There are 8 hidden switches. A switch that is on adds its own fixed numbers to the row, and there is some noise. The rows also spread widely along 12 directions, which tell nothing about the answers.
(in the rows, 128 means zero)
Known rows, each followed by its switches (1 for on, 0 for off):
[141 146 114  99 120 113 169 158 103 147  70 158 131 124 100 124 160  96
 148 152 129 134 159 114 134]
0 0 1 0 1 0 1 0
[ 96  97 127 122 126 120 128 139 107 142 134 151 158 114  85 137 165 116
  63 151 133 110 122 125 135]
0 0 1 0 1 1 0 0
[108 143 164 184 162 122 118 130 154  88 106 157 132  78 160 133 140  82
 102 132 167 132 129 139 157]
0 1 1 0 0 0 0 0
[116  92 145 145 124 122  93 113 147 104 150 127 119 149 157 103 135 101
 106  94 141  90 186  99 118]
1 0 1 1 0 1 1 0
[119 152 146 176 104 123 134 115 121 150 101 166 157 104 116 105 135 149
 128 169 126 101 131 160 147]
0 0 1 1 0 0 1 1
[152 134  90 156 125 161 119 148 129 180 132 143 141 117  88 106 137 117
 105 152 154 104 149 118 152]
1 0 0 1 1 0 0 0
[159 131 142 124 110 156 133 125 135 106 112 129 102 144 104  91 140 105
 127 121 141 100 140 137 127]
0 1 1 0 0 1 0 1
[114 146 140 202 145 153 121 150 153 176 125 135 156 155 104 107 119 147
 116 151 121  78 160 149 137]
0 0 0 1 0 0 1 1
[126 152 115 175 142 122 102 123 169 134 138 132 140 156 124 126 127 112
  86 149 123 103 136 143 151]
1 1 1 0 0 0 1 0
[100 117 107 110  95 139  69 125 170 141 151 174 173 224 113 163 163 149
 125 123  86  74 187 130 141]
1 0 0 1 1 0 1 0
[145  83 168 123 126 116 103 128 107 127 134 113 133 111 145 110 176 109
  78 119 172 113 121 133 102]
0 1 0 1 0 1 1 0
[115 152  72 118  69 129  98 126 150 151 155 161 122 123 146 110 132 140
 147 124 134  99 146 117 157]
0 1 0 1 0 0 0 0
[112 122  93 167  86 172 127 132 141 142 155 154 133 104  93  66 108  97
 127 109 128  71 220 131 143]
0 1 1 1 0 1 1 0
[208 142 130 134 137 143 132 128 123 107  88 124 116 107 111  88 155  92
 112 141 170 125 118 148 134]
0 0 1 1 0 0 0 1
[151 115 133 132  90 189  75  96 152  90 136 177 136 116 117 117 148 109
 143 107 152  99 166 141 162]
0 0 0 0 0 1 0 1
[161 128 127 167 122 153 129 114 134 140 128 111 106 131 123  80 106 117
 122 126 150 105 157 113 129]
1 0 0 0 1 1 0 0
[169 104 100 115 107 166  84 114 127 123 138 145 126 128 107 117 148  98
 132 117 158 112 162 103 143]
1 0 0 0 0 0 0 0
[164 110 152  85  85 155 116 126 116 120  94 166 131 107 101 117 169  93
 147 128 159 131 145 146 134]
1 0 0 0 0 0 1 0
[168 148 110 156 143 111 131 127 152 136 122  97 112 129 155  92 119  98
 109 129 152 118 154 120 124]
1 0 0 0 1 1 0 0
[107  92 101 145 119 134  91 125 126 150 165 128 160 137 125 117 140 125
 106 121 131  83 179 111 118]
0 1 0 0 0 0 0 0
[126 135 115 139 105 164 114 154 170 133 140 154 130  78 115  91 140  69
 100 109 174 104 159 156 155]
1 0 1 0 0 1 0 1
[144 101 124 144 145 145  88 117 146 100 146 127 106 150 134 120 140  83
  98 103 156 108 161  75 142]
1 1 1 0 0 1 0 0
[114 142 157 197 203 102 123 138 165 109 125 103 148 183 132 136 119 127
  79 144 105  98 147 131 124]
0 0 0 1 0 1 0 0
[127 113 149 138 139 132 116 140 134 147 125 124 133 157 128 124 158 119
  95 130 145 104 137 119 118]
0 0 0 0 1 1 1 1
[151 119  71 123 126  98 120 132  97 171 132 123 175 144  96 127 166 125
  93 169 117 103 153 116 121]
0 1 1 0 0 1 0 0
[139 114 127 103 123 129 157 145 121 108 110 114  77 144 118  82 124  80
 141 100 139 114 184  82 107]
0 0 1 0 0 1 1 0

New rows. What belongs after each?
[137  97 138  97  93 139 126 128 116 153 136 119 121 170  89 103 147 124
 100 131 127  94 136 136  99]
1 1 0 0 1 0 1 0
[135 148  93 151  99 154  83 114 158 156 149 140 102 136 162 104 121 136
 152 114 156  98 147  93 154]
0 0 0 0 0 0 1 1
[164 138  99 129 105 141 122 127 129 160 121 128 116 120 128  98 133 118
 134 135 157 118 145 116 135]
1 0 0 0 1 0 0 0
[173 162  70 128 117 109 165 141 134 144 112 106 151 111  98  75 114  92
 132 146 113 110 194 169 114]
0 0 0 0 0 1 0 0
[155 130 136 143  99 126 122 109 117 133 105 146 161  98 136 106 151 114
 146 144 140 115 166 162 124]
0 1 0 0 0 0 1 0
[125 109 162 126 127 152 117 155 122 158 121 131 126 126 111 119 164 125
 106 134 166 104 102 134 121]
0 1 0 0 0 0 0 1
[119 130 149 132 113 132 115 138 127 149 129 135 119 145 124 121 145 154
 115 140 143 106  95 125 132]
0 1 0 1 0 0 0 0
[116 102 151 145 126 148  94 136 142 148 147 129 144 141 133 122 153 128
 103 117 150  98 147 131 122]
0 0 0 0 0 1 1 0
[140 120 116 138 102 144 132 141 138 144 150 106 119 122 114  65 121 117
 110 113 143  78 153 150 107]
0 1 0 1 0 0 0 1
[160  99 169 135 149 125 126 118 109 110 111 106 134 133 120 110 149 114
 107 132 148 117 136 131 103]
0 0 0 0 0 1 0 0
[100 106 158 121 154 185 119 178 152 126 125 141 103 180  77 138 137 108
 124 107 138 100 150  98 138]
0 0 0 0 0 0 0 0
[176  86 124 118  96 147  70  95 103 139 139 139 164 165 124 126 193 150
 111 134 138  84 150 122 119]
0 1 0 1 1 1 0 1
[128 109  88 152  96 153  87 124 140 164 179 120 123 114 130  76 128 135
  95 112 162  76 139 118 131]
0 0 1 1 0 0 0 1
[ 92 123 138 121 102 129 127 159 149 163 132 135 135 119 150 105 144 121
 123 108 152 102 156 151 112]
0 0 0 0 1 0 1 0
[ 98 114 118 139  85 108  90  96 145 108 169 156 129 112 138 114 122 110
  91 123 130 103 141 127 148]
1 1 0 1 0 0 1 0
[174 143 126 150 135 115 102 128 138 163 115 111 151 155 163 119 172 141
 112 141 148 108 141 144 116]
0 0 0 1 1 1 1 0
[130 150 133 147 116 135 130 128 137 141 125 127  96 144 129 102 121 135
 126 138 138 107 111 109 139]
0 1 0 0 0 1 0 1
[132 107 162 113  87 177 104 120 134 121 121 164 130 141  98 114 152 126
 142 118 137  99 147 150 132]
0 0 0 0 0 0 1 1
[154 134 142 128  74 144 109  88 102 120 108 160  97 100 138  97 140 156
 160 139 164 124  99 101 152]
0 0 1 1 0 0 0 0
[134 132 145 133 141 131 134 145 142 122 121 122 102 149 100 114 128 106
 101 134 137 116 124 116 136]
1 0 0 1 0 1 0 0
[177 127  90  97 111 151  72 141 132 159 131 139 108 126 159 129 181 107
 137 116 196 136 119  83 148]
0 0 0 0 0 0 1 0
[126 129 127 143 134  99 150 130 103 133  89 152 175 116 128 130 149 115
 146 155 111 115 196 121 124]
0 0 0 0 1 1 0 0
[175 159 138 153 115 142 145 109 126 131 100 121  89 120 115  81 109 125
 139 148 149 126 105 133 136]
0 0 0 0 0 0 1 1
[130 132 100 127 107 130  90 134 124 188 142 140 143 146 131 139 163 149
 123 148 146 111 125 103 141]
0 0 0 0 0 1 1 0
[141 126 122 187 152 104 135 112 135 134 140  79 112 154 148  79 107 116
  79 133 130  91 146 116 102]
0 1 1 0 1 0 1 1
[143 132 127 149  96 167 114 119 134 150 133 144 114 118 113  96 133 128
 117 132 157 109 126 137 141]
0 1 0 0 1 0 1 0
[173 128 108 104  95 118  76 110 148 148 138 128 151 187 150 131 179 125
 124 130 129  96 152 142 121]
1 1 0 0 0 1 1 1
[155 121 126 119  93 129 106 112 125 137 127 128 122 149 143  99 145 137
 144 122 138  98 149 118 115]
0 0 0 1 0 0 1 1
[132 106 100 102 121 128  93 144 108 182 142 137 141 152 113 149 179 136
  88 147 153 119 108  91 131]
0 0 0 0 1 0 1 0
[167 141 168 152 135 146 134 107 123 105  84 132 114 139 122 113 132 133
 140 145 144 125 120 138 133]
0 0 0 0 1 0 0 0
[241 150 150 144 163 170 108 123 143 123  81 101 124 183 109 119 167 115
 128 146 153 128 130 154 127]
0 0 0 0 0 1 1 0
[205 155 108  97 111 154 116 116 155 106 103 134 150 178  61 119 157 114
 106 154 110 114 132 207 134]
0 0 1 0 0 0 1 0
[159 120 131 147  97 193 111 142 131 157 123 149 140  89 108  83 161  97
 129 119 182 101 169 157 137]
0 1 1 0 0 1 1 0
[126  97  97 138 113 114 123 125 112 141 154 114 120 105 146  83 128  83
 115 107 149  97 194  81 110]
0 1 0 0 0 1 1 1
[165 108 107 102 109 120 112 129 121 155 140  90 115 158 149  91 147 121
 132 110 148 102 165 106  92]
0 0 0 0 0 1 1 0
[185 156 128 135 115 153 133 128 159 118 133  96  79 122 109  73 122 108
  78 130 169 117  78 171 133]
0 1 1 0 0 1 0 0
[129 115 132 113 117 120 139 134 129 107 126 128 120 119 125 105 141  89
 103 119 141 110 146 135 114]
0 1 0 0 1 0 0 1
[104  79 156 129 130 113 122 152 103 166 135 116 162 134 120 115 163 132
  94 130 140  89 155 133  88]
0 0 0 1 0 0 1 0
[160 116 168 190 133 140 129 105 125 134 115 109 134 135 122  76 114 125
 123 139 136  86 168 142 108]
1 0 0 1 0 0 1 1
[154 108 134  92  95 181 101 139 120 138 120 160 113 128 102 124 181 110
 123 120 175 114 115 114 141]
0 1 0 0 1 0 0 1
[178 113 114 124 149 124 104 121 109 132 111 126 135 149 124 136 183 114
  91 147 157 119 121  90 133]
0 0 1 0 1 1 0 1
[118 119 178 150 112 143 111 114 137 124 109 158 122 148 133 120 145 125
 135 132 138 102 147 119 141]
1 0 1 0 0 1 1 1
[147 148 153 161  85 195 149 133 121 166 103 145 102 111  93  70 125 146
 148 138 160  99 127 144 142]
0 1 1 0 1 1 0 0
[121 133 163 184 122 174  95 124 145 163 128 130  98 158 158 101 126 155
 158 118 156  89 141  97 135]
0 1 0 0 0 0 1 1
[104 143 124 152  92 124 161 125 119 146 114 154 105  91 108  76  98 102
 144 143 131 108 161 114 143]
1 0 1 0 0 0 1 1
[140 143 121 137 128 135 158 127 149  94 120 129 110 126  90  92 106  79
 100 126 120 118 166 147 129]
0 0 0 0 1 1 1 0
[101 102 122 114 139 130 139 167 123 158 141 118 133 162  88 123 145 117
  86 127 126  97 149 106 110]
0 0 0 0 1 1 0 0
[146 105 179 135 148 141 124 117 134  80 110 120  94 139 126 106 134  90
 110 110 155 121 131 120 116]
0 0 0 0 0 0 1 1
[162 145 131 145 124 142  88 116 145 128 121 135 111 114 162 122 149 126
 134 127 178 131 111 114 156]
0 0 0 0 0 1 0 0
[135 132 102 133  99 103  84 127 135 201 130 130 178 158 171 127 176 154
 137 149 135  86 157 135 120]
1 0 1 0 0 0 1 1
[176 153 117 166 147 132 121 115 137 135 122 117 112 120 129 108 132 108
  90 149 161 132 111 125 144]
0 0 0 0 1 1 1 0
[108  99 179 149 110 153 152 125  96  96  87 178 131  97 100  94 140  91
 153 124 132  98 197 118 130]
0 1 1 1 0 0 1 1
[141 132 180 155 180  87 126 136 135 126  80 117 137 177 167 150 161 111
 114 147 134 125 136 108 113]
1 0 0 0 1 0 1 1
[138 132 151 126 109 150 139 151 142 151  97 143 143 152 101 107 157 111
 123 136 131  98 161 170 120]
1 1 1 0 1 0 1 0
[116 153 132 110 106 130 129 167 150 142 116 149 100 106 141 107 158 109
 117 120 171 119 103 129 150]
0 0 1 1 0 1 0 1
[ 96 112 149 188 118 163  92  96 155 119 162 154 126 155 108 113 113 147
  84 127 124  81 132 127 148]
0 0 0 1 1 0 1 1
[167 155 122  82  98  85 171 155 136 164 112  72  83 143 139  68 125 107
 121 127 145 123 117 153  85]
1 0 0 0 0 1 1 0
[ 91 105 201 145 142 113 120 122 119 110 102 153 124 129 140 145 146 124
 122 140 142 123 114 100 134]
1 0 0 0 0 0 0 1
[ 95 148 161 152 104 156 120 143 187 119 123 158 122 132 134 104 125 112
 133 110 140  91 156 163 150]
1 0 1 0 0 1 0 1
[120 112 147 162 155 134 149 119 123  72 115 143 125  89  95 103 107  68
 105 127 135 117 171 118 136]
0 0 0 0 0 0 0 1
[175 158 117 157 167 106 139 142 109 157  86 103 113 143 148 119 153 118
 128 162 153 132 119  79 132]
0 1 1 0 0 1 0 0
[163 106 104 130 136 156 107 132 103 133 132 133 103 105 107 113 150  91
 104 134 174 122 121  72 144]
0 1 0 0 0 0 0 1
[123 151 115 144 141  87 187 164  76 184  81 132 113  83 133 110 139 111
 135 176 155 138 115  68 133]
0 1 0 0 1 0 0 1
[ 93 134 133 153 123 133 135 145 131 153 126 152 137 111  99 118 132 122
 102 152 137 110 125 133 143]
0 0 1 0 0 0 1 0
[143 116 118 124 138 134 108 126 144 105 138 119 121 158 113 119 142 106
  95 120 137 107 142 116 129]
0 0 1 0 0 1 0 0
[111 120 132 124 110 134 120 150 152 143 137 130 128 145 128 111 133 110
 128 114 136  96 164 132 122]
1 1 0 0 0 0 0 0
[186 144 114 156 119 137 119 111 145 142 122 101 116 132 124  77 117 112
 112 139 151 111 140 150 125]
1 0 1 0 0 0 1 0
[151 137 125 190 137 127  87 113 117 164 112 143 123 131 172 120 149 133
 139 150 164 113 143  64 155]
1 1 1 1 0 0 1 0
[116 143 153 127 117 145 160 156 155 114 108 144 119 144  93 102 126 110
 121 122 118 101 158 164 129]
0 0 0 1 1 1 0 0
[113  95 144 134 143 174 107 155 132 133 133 142 114 117 117 122 150  99
 108 104 177 112 142  95 134]
0 0 0 0 1 0 0 0
